Every row belongs to one group in each of 4 separate groupings. Each group adds its own fixed numbers to the row, and there is some noise. The rows also spread widely along 14 directions, which tell nothing about the answers.
(in the rows, 128 means zero)
Known rows, each followed by its group in each grouping:
[ 81  45 174 125 130 105 116  94 134 135  85 150  78 130  73  98 149 148
 146  94 111 151 203  86 157 144 137  70  69 153 109 140  55 125 102 108
 163 132 122  75 113 170 139 115 135 160 125]
j661 j200 Zuvur C
[121  85 137 120 164 153 145 114 109 132 122 110 136 121 150 167 114 162
 149 112 149 112 118 125 169 125 139  93 103 135 147  90  86 150 165 114
 159 122 120 125 105 138 180 118 138 127 115]
j661 j101 pila V
[125 119 109 123 151 139 130 109 133 108 118 144 140 125 146 162 142 160
 126 152 131 136 150 104 162 134 111  94 104 130 138  95 118 120 139 102
 158 113 133 129  81 145 122 113 134 115 140]
j4 j943 Zuvur L
[ 94 160 140  89 157 135 119  96 113 146 137 125 149 146 130 140 120  96
 143 131 164 104 108 124 142 121 171 130 127 150  97 165 182 124 116 123
 113 110  84 146 151 171 173 113 107  87 134]
j4 j713 zolel V
[ 98 129 145 125 128 128 107 158 160  97 121  98 108 135  85 134 137 136
 150 152  64 136 176 105 179 156 128 153 111 112  96 171 146  59 125 127
 109 157 108 111 111 110  84 151 138 121 156]
j915 j943 zolel Z
[121 130 125 121 116 118 135 138 133 150 143 142 140 105 167 154 140 148
 102  94 164 135 106  97 104 132 125 137 105 131 147  94 125 157 138  90
 154 105 137 127 111 161 165 128 172 138 150]
j844 j101 pila Z
[142 127 141 110 121 113 143  97 143 146 119 137 130 121 137  93 146  79
 141 117 164 101  99 100 130 129 133 138 131 136 121 151 167 160 118 141
 137 133 107 157 185 135 125  98  93 106 128]
j741 j713 ruz L
[126 123  92 116  92 149 127 150 102  98 117  96  96 103 106 105 132 138
 123 174 106 126 136 130 152 171 145 135 111 168 168 113 109 120 153 143
  88 177 130 123 117  75 131 148 131 136 112]
j567 j200 Siruk C
[142 151  94  82  74 150 125 183 104  95 153 141 144 122 120 154 133 139
 114 118 110 156  91 135 118 158 111 151 155  98 145  85 137  80 133 107
 101 148 126 123 147  86 129 141 161 152 135]
j915 j101 Siruk C
[105 150 124  93 123 140 135 126 109 109 115 126 126 120 111 140 122 109
 157 158 139 124 120 124 150 137 159 125 118 173 147 157 137 133 155 132
  78 158 100 131 141 113 151 114 101 118 125]
j741 j200 ruz Z
[ 94 143 141  67 125 170 142 148 125  89 116 172 158 157 117 195 141 137
 167 118 114 165 134 108 150 136 117 118 109 124 149 129  90  88 178  98
  91 135 116  97 115  85 136 111 119 167 176]
j567 j713 Zuvur L
[101  90 169 122 114 102 137 146 165 165 119 128 114 114 109 107 163 126
 129  94 127 131 155  72 127 156 137 158  69 150 132 168  89 163 144 146
 136 155 116 113 144 118 119 136 129 143 143]
j844 j943 Zuvur Z
[125 141 123 119  63 122 144 153 167 130 160 135  96 107 114  84 156  98
 116 109 120 133  87 111 108 125 115 157 126 126 134 141 160 132 114 116
 104 143 142 127 130 122 119 149 154 159 156]
j844 j713 zolel L
[155  93 126 131 118 147 132  85 124 144 125 106 126 126 114  89 132 130
 126 131 149  67  80 135 171 131 118 102 147 120 158  79 169 133 131 116
 119 127 119 166 112 154 157 154 120 138 130]
j741 j101 zolel Z
[180 146  77 124 119 148 136 151  89 117 181  92 147 113 162 130  91 125
  99 140 149  57  45 172 187 128 137 137 155 129 128  85 165  92 126 128
 138 111 124 167  75 108 165 150 123  83  92]
j915 j943 zolel V
[123 163  90 108 134 130 111 163 117 104  93  87 140 103 137 157 120 152
 153 170 120 153 132 105 120 167 146 181 118 162 172 130 145 127 176 130
 116 172 130 136 185  94 100 113 153 109 159]
j915 j713 zolel C
[163 117 127  92 112 138 162 124 125  97  90 156 115 118 131 109 148  74
 193 115 150 121  84 114 144 136 115 122 144 133 164 113 101 130 152 133
 136 153 120 134 182  54 122  64  74 144 138]
j741 j101 Zuvur C
[145 114 109 112 123 133 132 109  97 126 120 127 108 120 123  98 109 100
 146 138 156  98  97 144 155 125 151  99 132 169 135 120 131 143 117 129
 136 135 117 138 143 133 159 100 101 110  97]
j741 j713 Zuvur V
[128 133 114 131 109 124 131 114 138 117 141 153 111 114 151 110 141 109
 115 138 154 123 138 110 144 123 119 110 123 138 117 124 138 133 107 108
 144 113 131 128  95 150 139 111 122 112 122]
j567 j101 Siruk L
[104 147 149 106 124 108 116 127 148 127 118  81 106 106 136 159 166 143
 106 112 112 136 111  70 100 169 147 181 111 102 108 119 196 100 125 107
 131 133 120 130 132 134 147 157 182 144 183]
j661 j101 ruz C
[117 161 125 109  89  99  97 125 134 114 149 141 111 128 120 105 175  90
  77 152 111 134 157  99 122 174 135 142 128 113  48 160 191  77  54 141
 132 111  90 138 130 133 102 131 122  84 108]
j4 j943 pila L
[109  99  87 130  84 113 103 138 108 140 101 123  92 101  81  80 116 164
 123 123 114 171 137 121  97 144 132 117 112 184 169 101 110 143 101  97
 122 151 146 100 165 164 124 134 178 165 127]
j915 j943 zolel C
[135  92 137 132 153 143 151  93 141 134  99 134 131 123 137 109 137 122
 173 136 152  97 136 110 180 127 124  91 105 152 161 122  96 162 164 126
 144 132 125 137 116 125 130 101  96 122 137]
j4 j713 pila Z
[115 170 101 120 111 118 122  96  89 113 132  90  51  82 162 111 133  85
  99 163 165  91  74 136 131 149 190 127 128 182  95 108 195 115  90 133
 129 117 111 139  62 134 207 129 130 103  97]
j661 j101 zolel V
[142  76 164 148 134 100 118 135 161 156 126  57  90 118 100  76 125 119
 131  88  94  88 129  95 156 156 136 173 114 100  90 146 161  99  93 128
 157 155 117 129 142 133 126 168 154 130 146]
j915 j101 Siruk Z
[ 98  77 157 135 115 120 142 159 172 145 172 173 138 126 123 125 130 137
 116 116 133 138 209 103 181 116 109 103  72 122 107 172  64 164 139 128
 153 132 127 103  99 171 105 119 137 104  93]
j741 j713 Siruk Z
[132 154  79  89  91 166 125 148  90  84 161 153 158 123 125 169 119 154
 110 169 132 132 106 161 164 123 117  97 155 128 159  92 142 104 148 103
  85 128 124 137 103 126 145 133 131 121 108]
j741 j101 ruz C
[122 152 108 107 136 158 117 121 104  81 128 155 134 145 133 156 111 126
 142 152 136 124 130 145 174 123 130  92 143 127 121 107 138  83 121  92
 124 112 117 121  93 138 147 106 128 119 132]
j567 j713 Siruk Z
[116 121 110 120 167 111 119 144  88 150 130  51 125 106 134 134  84 141
 121 126 127 109 120 121 133 155 189 167  90 175 118 152 135 139 118 126
 152 143 109 130 162 142 175 130 159  79 103]
j4 j200 pila C
[166  91 136 128 146 133 121 110 113 148 143  73 142 139 113  87 116 113
 119 127 126  56 103 141 183 161 145 132 138 108 100 122 166 116 101 156
 152 131  89 171 161 126 137 147 111  84  90]
j4 j713 pila Z
[ 97 196 105 115 128 119 113 149 138  99 130 122 132 106 152 162 141 120
 128 184 142 148 142 102 125 144 152 163 114 159 123 169 175 131 142 130
 112 143 112 139 141 131 113 105 135  80 133]
j661 j943 zolel Z
[119 112 144 134 133 120 136 118 149 122 121  90  93 102 140 122 153 123
 129 135 125 110 131  96 159 153 139 142  99 134 116 130 139 125 138 141
 144 141 119 131  95 115 136 137 130 118 131]
j661 j101 zolel L
[105 153 128 115 118 140 134 144 126  90 148 144 109 120 128 146 120 118
 149 130 130 121 122 135 183 109 140 111 115 149 115 150 118  82 139  92
 109 117 123 101  52 128 163 118 122 132 139]
j661 j101 zolel Z
[108 160 119 120 108 116 138 125 129 124 132 107  82  90 155 107 148  84
 127 163 152 113 114 109 121 149 171 144 103 177 113 166 159 160 127 150
 120 143 117 134 120 114 156 117 119  97 112]
j661 j713 pila V
[ 94 145 118 101  68 130 149 144 153 106 163 171 105  96 140 144 172 113
  99 157 141 169 142 110 112 142 123 116 111 127 128 137 139 172 131 141
 115 144 128 124 123 135 116 122 150 126 101]
j661 j713 ruz C
[152 121 103 117 129 147 144 142 108 103 135 109 126 114 155 151 127 135
 117 150 129  94 105 130 178 157 131 131 114 130 147  89 115 108 154 135
 146 129 129 140  79  77 142 129 121 114 115]
j567 j943 Zuvur C
[ 99  99 117 122 124 160 134  99 147  89  88 141  85 131  83 126 134 122
 183 173 103 164 147 136 147 130 110  75 148 125 156 109 138 137 118 125
 115 174 114 127 161 136  97 109 136 151 125]
j915 j943 zolel Z

New rows, each followed by its group in each grouping:
[130 143  96 116 121 141 120 164 139 129 154 103 175 116 128 148 113 169
 131 136 131 145 111 115 123 119 119 160 126 131 173 126 150 148 163 100
 118 148 143 145 186 156 112 136 173 108 140]
j661 j200 zolel V
[109 157 110 102 135 167 151 142 124 104 160  94 119 115 149 181 111 125
 145 146 128 125  71 142 136 112 147 130 138 121 138 122 173 130 143 104
 106 140 123 135 114 131 185 140 161 125 131]
j661 j101 pila V
[ 84 145 142  96 126 136 132 144 131 149 160 135 144 130 134 171 133 137
 104 123 145 122 118 113 129 134 156 142  92 144 128 154 143 148 148 116
 103 131 112 124  97 158 179 157 155 128 143]
j844 j713 Zuvur Z
[106 127 134 137 167 125 127 152 150 107 135 109 123 122 138 169  98 150
 160 108 116 136 131 117 163  98 131 139 113 114 118 133 128  95 130  72
 164 123 136 107 108 159 138 115 176 123 164]
j844 j101 zolel Z
[127 127 113 112 124 140 113 115 124 121 139 144 158 135 122 143 123 161
 118 122 137 140 117 122 135 116 113 103 140 118 135 106 157 125 119  88
 132 112 128 134 152 184 131 128 156 129 135]
j661 j713 ruz L
[119 116 122 123 132 140 115 132 112 125 138 115 130 137 118 139 111 148
 114 127 115 114 132 132 163 141 132 115 117 124 116 113 132  98 111 101
 135 111 116 122  99 146 152 144 148 126 123]
j567 j943 pila Z
[123 129 124 110 157 133 115 114  96 108 104  68  92 120 118 135 115 124
 144 138 111  99 108 128 161 161 172 136 115 151 113 117 157  79 116 117
 130 142 104 125 100 108 174 139 131 124 138]
j4 j101 Zuvur Z
[114 111 124 128 117 130 124 126 143 110 145 125  88 132  93 106 113 126
 139 109  87 135 127 132 149 108 121  98 134 104  94 130 154  80  67  65
 145 112 140 101 110 175 138 135 177 148 148]
j4 j713 pila C
[136 144 108 132 116 169 157 140 146  85 174 114 110 116 128 118 119  93
 154 184 127  75  95 167 210  98 125 112 151 133 144 153 155 120 151 139
  90 154 121 154  73 104 136 141  98 101 110]
j844 j101 zolel Z
[106 113 103 132 120 153 118 120 114 111 153 111 103 126 103 131 119 154
  96 167 110 116 127 154 169 131 136  91 129 141 126 104 150 109 107 122
 111 133 115 133  73 161 148 167 153 122  98]
j844 j943 zolel L
[119 177  79  93 153 164 167 159 106  83 146 116 131 105 178 224  79 132
 161 143 143 154  52 146 125  92 146 132 140 133 159  91 156 131 158  82
 129 134 137 127 123 118 174  95 172 122 135]
j741 j943 ruz V
[125 128 129 122 125 124 122 126 150 105 134 131 125 119 148 150 154 136
 107 137 126 138 142 102 145 154 117 129 119  94 102 104 155 110 120 125
 166 120 121 135 121 139 105 120 155 107 127]
j661 j713 zolel L
[ 83 138 127 102 138 179 143 130 135  94 133 127 126 149 108 174 121 121
 165 175 105 139 137 139 164 125 131 104 131 123 139 152 142 125 145 123
  85 154 101 127 126 120 140 132 126 127 128]
j567 j943 pila Z
[101 120 111 140 151 124 115 136 121 113 153  76 100 102 141 151 104 150
 103 162 118 126 149 133 164 138 157 126 104 145 100 134 152 126 110 128
 156 139 118 127  99 166 153 141 166  80  84]
j661 j101 zolel L
[107 111 123 114 186 150 121 104 133 109  79 107 142 142 107 172 100 159
 191 152 120 145 138 111 146 111 132 107 125 134 171 124 146 142 153  82
 131 159 126 132 183 171 131 102 153 125 162]
j741 j200 Zuvur Z
[126 156 105 106 150 140  90  95  89  99 100 102 135 147 120 144 112 126
 134 159 128 116 109 132 134 148 149 121 161 126 118 105 202  84  93  93
 128 119 101 151 165 156 153 118 142 102 139]
j567 j200 pila Z
[ 99  79 174 128 138 123 135 111 173 144  97 133 114 136  81  89 145 128
 181  96 112 133 169  88 164 126 121 116  90 134 135 155  96 130 139 109
 134 140 122 103 142 149 105 117 126 158 172]
j4 j713 zolel Z
[139 100 128 136 124 137 164 156 178 122 161 170 152 123 138 130 131 123
 158 126 145 124 144 116 178  90  91 109 111 123 157 156  78 171 158 123
 156 141 142 132 128 129  91 100 111 108 120]
j844 j943 Zuvur Z
[118 159  94 102 119 182 137 134 120  66 107 138 126 128 116 161 121 138
 186 177 114 147 106 145 156 119 121  96 144 145 185 112 133 117 174  95
  75 156 135 121 124 102 130 112 130 152 156]
j661 j713 pila Z
[149 126 117 155 109  98 118 161 154 145 146 105 140  99 143  91 145 154
  96 120 128  95 136  87 162 139 119 171  86 156 138 143 113 114 151 119
 141 119 149 133  82 121 100 151 133 108 155]
j844 j943 zolel L
[110 150  93 116  99 127 102 153  91 114 179 121 119 119 119 113  99 115
  91 154 132 127 135 155 154 132 152 127 128 164  94 156 148 102  85 125
 117 122 107 121 120 152 154 133 129  83  72]
j567 j101 zolel L
[ 99 107 119 140 139 112 132  97 132 135 122 122  82  97 146 130 128 140
 114 152 150 114 154 101 154 116 151  88  77 176 124 123 126 159 121  97
 157 119 148 117  43 190 174 125 150 111 122]
j741 j200 Zuvur V
[ 83 106 187  88 150 136 160 139 166 130 145 105 108 148  87 146 125  86
 181  88  97 124 111 105 142 117 149 152 114  97  94 206 146 124 117 127
 119 169  95 115 184 127 154 133 135 133 143]
j661 j200 Zuvur C
[108 151 120  64  99 167 134 142  79 125 164 119 134 137 117 162 125 117
  99 151 134  94  78 156 157 156 169 124 123 151 126 125 153 107 152 145
  58 139  91 139  82 101 203 167 114 127 105]
j741 j713 Zuvur V
[129 130 104 110 159 171 129 148 115  90 141  91 146 143 127 193  86 164
 147 146  92 119 100 151 175 124 125 121 150  88 134  99 159  82 140  90
 131 136 129 133 115 134 147 146 179 120 147]
j915 j713 pila C
[117 107 153 138 128 113 152 137 188 135 147  94 110 105 125 110 153 110
 139 138 116 107 140  87 158 131 132 159 100 118 116 187 146 161 136 157
 138 160 119 142 150 122  99 138 125 101 126]
j661 j943 ruz C
[152 147 109 143 141  91 134 152 157 126 117 100 117  90 158 101 124 104
 160 137 141 123 134  85 132 134 139 179  98 160 135 170 138 153 136 122
 174 149 148 132 170 113  90  82 128  85 148]
j4 j713 Zuvur Z
[135  99 108 145 165 136 125  84 108 117 110 130 125 127 154 132 106 147
 129 139 153 104 141 123 177 114 125  70 113 148 133  90 111 131 115  87
 181  94 138 130  81 177 160 102 133 101 117]
j567 j200 pila L
[128  95 130 131 111 131 111 126 141 129 167 150 137 148  91 113 121 150
 104 105 116 109 133 133 169 103 107  88 131  99 110 121 141  96  84  76
 142 107 133 124  94 200 139 157 161 133 130]
j844 j200 Zuvur Z
[117 134 120 119  91 109 127 165 126 135 211 164 129 126 122 102  96  95
  97  98 150 124 125 148 146  95 138 115 125 136  71 183 130 129  62 100
 143 112 116 110 129 191 159 120 146  86  67]
j661 j200 Siruk Z
[119  90 114 102  86 146  97 113  91 106  96 160 121 131  86 120 158 169
 110 146 110 146 173 121 163 175 112  71 111 158 151  79  80  91 137 121
 102 138 119 106  79 117 128 145 112 164 121]
j915 j101 Zuvur L
[141  91 149 124 126 130 144 117 165 113 165 138 113 135 129 143 133 117
 120  91 120 120 105 119 151 114  96 103 142  49  88  99 165 110  76  91
 191 113 131 136 121 173 134 129 175 126 121]
j661 j200 Zuvur Z
[100 168 123  95  81 123 145 166 143  96 158 115  53 105 112 116 135  58
 137 148  98 142 104 126 119 135 160 159 124 136  84 185 180 105  93 135
 100 165 119 110 127  94 141 126 140 126 122]
j741 j713 Zuvur V
[154 125  80 109 127 145 129 145 102 113 121 142 163 119 145 151 121 157
 129 141 149 142 105 129 128 136 116 119 130 151 183  85 102 151 153 121
 141 141 133 144 167 111 117 103 130 117 115]
j844 j943 Zuvur L
[150 125  99 154 100 119  98 157 136 110 133 115 142  93 143 121 155 191
  87 159 124 115 167  99 174 163 105 141  99 138 159  86 110  98 170 112
 142 123 155 135  57 120  89 153 150 115 148]
j844 j101 zolel Z
[142 126 100 118 128 120 126 164 136 136 138 123 154 125 116 117  88 133
 163 105 125 141 114 120 129 101 117 149 127 149 150 163 128 142 124  92
 141 149 146 118 196 150 114 107 148 117 148]
j915 j713 Zuvur L
[167 124  96 128 111 111 116 162 135 134 158 122 181 108 157 141 139 167
  79 147 144 112 138  97 146 152 103 156 112 114 151 106 138 144 150 121
 164 127 151 162 141 145  97 132 151  76 116]
j741 j200 Zuvur C
[ 87 137 120 125 114 137 121 116 133 128 139 138 116 129 119 126 138 136
 110 160 124 120 156 110 158 125 134 101  93 167 124 160 133 123 125 103
  94 114 126 113  54 162 154 150 125 125 139]
j567 j943 pila L
[127 100 137 110 120 120 128 131 115 129 161 122 101 138 105 131  96 117
 108  77 114 115  93 140 144 121 136 111 133  93  79 107 160  85  56  77
 163 112 118 114 113 177 180 139 177 137 110]
j741 j200 Zuvur Z
[111 136 107  95 113 168 125 124  97 111 136 115 125 134 114 150 115 130
 129 148 124 135  97 153 127 143 137 112 148 125 149  97 163 123 121 111
  96 141 105 134 144 133 174 144 149 143 117]
j567 j101 pila Z
[125 138 134 104 117 133 143 140 148 121 140 144 139 125 139 142 143 123
 138 109 135 118 110 100 150 123 122 135 103 136 132 149 123 119 154 104
 121 123 135 116  96 120 142 127 124 136 161]
j661 j713 Zuvur L
[100 154 116 103  88 145 138 119 132 121 138 137 108 115 133 123 161  99
 113 174 141 124 122 116 125 154 141 126 117 150 141 146 160 161 137 145
  88 144 117 141 118 118 147 136 121 124 125]
j567 j713 pila C
[119 123 123 121 124 104 133 108 117 130 147 137  78 114 142 101 118  75
 113 113 144 128 119 131 125 131 154 105 122 138  59 138 153 125  44 118
 181 105 107 119 129 162 162  96 140  96  83]
j4 j713 pila L
[ 87  74 178 119 148 114 139 108 171 140  99 146 101 137 101 124 146 114
 164 107 115 149 182  79 148 127 125 106  83 126 105 170 102 150 121 124
 157 148 113 103 154 157 115 101 126 135 142]
j741 j713 Zuvur L
[ 92 140 113 107 133 145 117 147 109 124 135 141 172 119 137 170 128 178
 120 160 150 135 164 116 166 142 146 120  82 181 167 140  87 147 196 126
 101 131 123 119 101 144 142 124 129 106 124]
j661 j713 zolel C
[106 126 137 119 112 119 121 161 147 122 147 127 123 131 104 129 125 129
 127 127  98 137 153 111 149 134 126 138 107 119 100 167 134 102 111 105
 122 135 117 111 126 140 117 134 147 118 131]
j741 j943 pila Z
[148 151 102 101  88 124 119 154 101  75 101 115  75 102 127 129 141 109
 124 114 106 161  75 131  94 185 140 157 153 105 123  48 156  67  98 117
 151 144 119 122 165  65 119 109 178 164 136]
j844 j713 zolel Z
[ 92 112 175 120 132 125 128  99 142 115  93 108  65 132 102 105 152  90
 154 130 102 110 153  99 164 163 156 120  98 132  86 157 136  93 109 131
 125 136  99 109  95 107 147 131 115 146 151]
j567 j713 pila Z
[ 97  67 171 149 163 120 134  72 186 140  88 105  86 129 111 104 155 113
 169 134 118 130 177  76 140 130 117 106 113  99 116 150 151 171 102 125
 176 146 117 134 181 176 110 110 139 121 147]
j567 j101 pila C
[ 73 140 173 124 132 113 148 113 189 127 134 131  76 117 137 141 151  86
 150 104 132 139 131  84 125 110 134 140 103 105  88 163 172 124 100  89
 147 117 125 107  92 167 156 121 162 145 176]
j567 j101 zolel Z
[111 123 110 147  97 111 109 115 156 112 130 132  71 105 103  82 142 114
 124 160 122 140 153 116 126 116 126 107 128 149 120 147 167 140  78 103
 135 145 139 121 125 182 118 131 153 126 129]
j844 j101 Zuvur Z
[ 89  95 138 135 152 155 125 131 124 120 175  74 101 140 100 135  87 122
 125 164  96  96 157 164 203 123 156 100 118 124  82 173 151 117  94 136
 124 145  93 127  98 167 169 164 140  86  70]
j567 j101 pila Z
[ 76 143 136 105 144 149 123 121 154 114 119 129 130 136 119 176 146 148
 137 163 115 146 151  96 135 128 136 124 103 138 140 155 154 137 154 110
 100 148 122 126 114 156 132 141 148 128 172]
j844 j713 Zuvur L
[131 135 122 114 126 140 137 141 124 110 129 131 146 108 157 151 150 145
 126 146 145 119 136 102 167 151 131 133  98 154 152 123  96 130 186 135
 115 140 125 129  87  93 137 125 106 116 130]
j661 j101 Siruk L
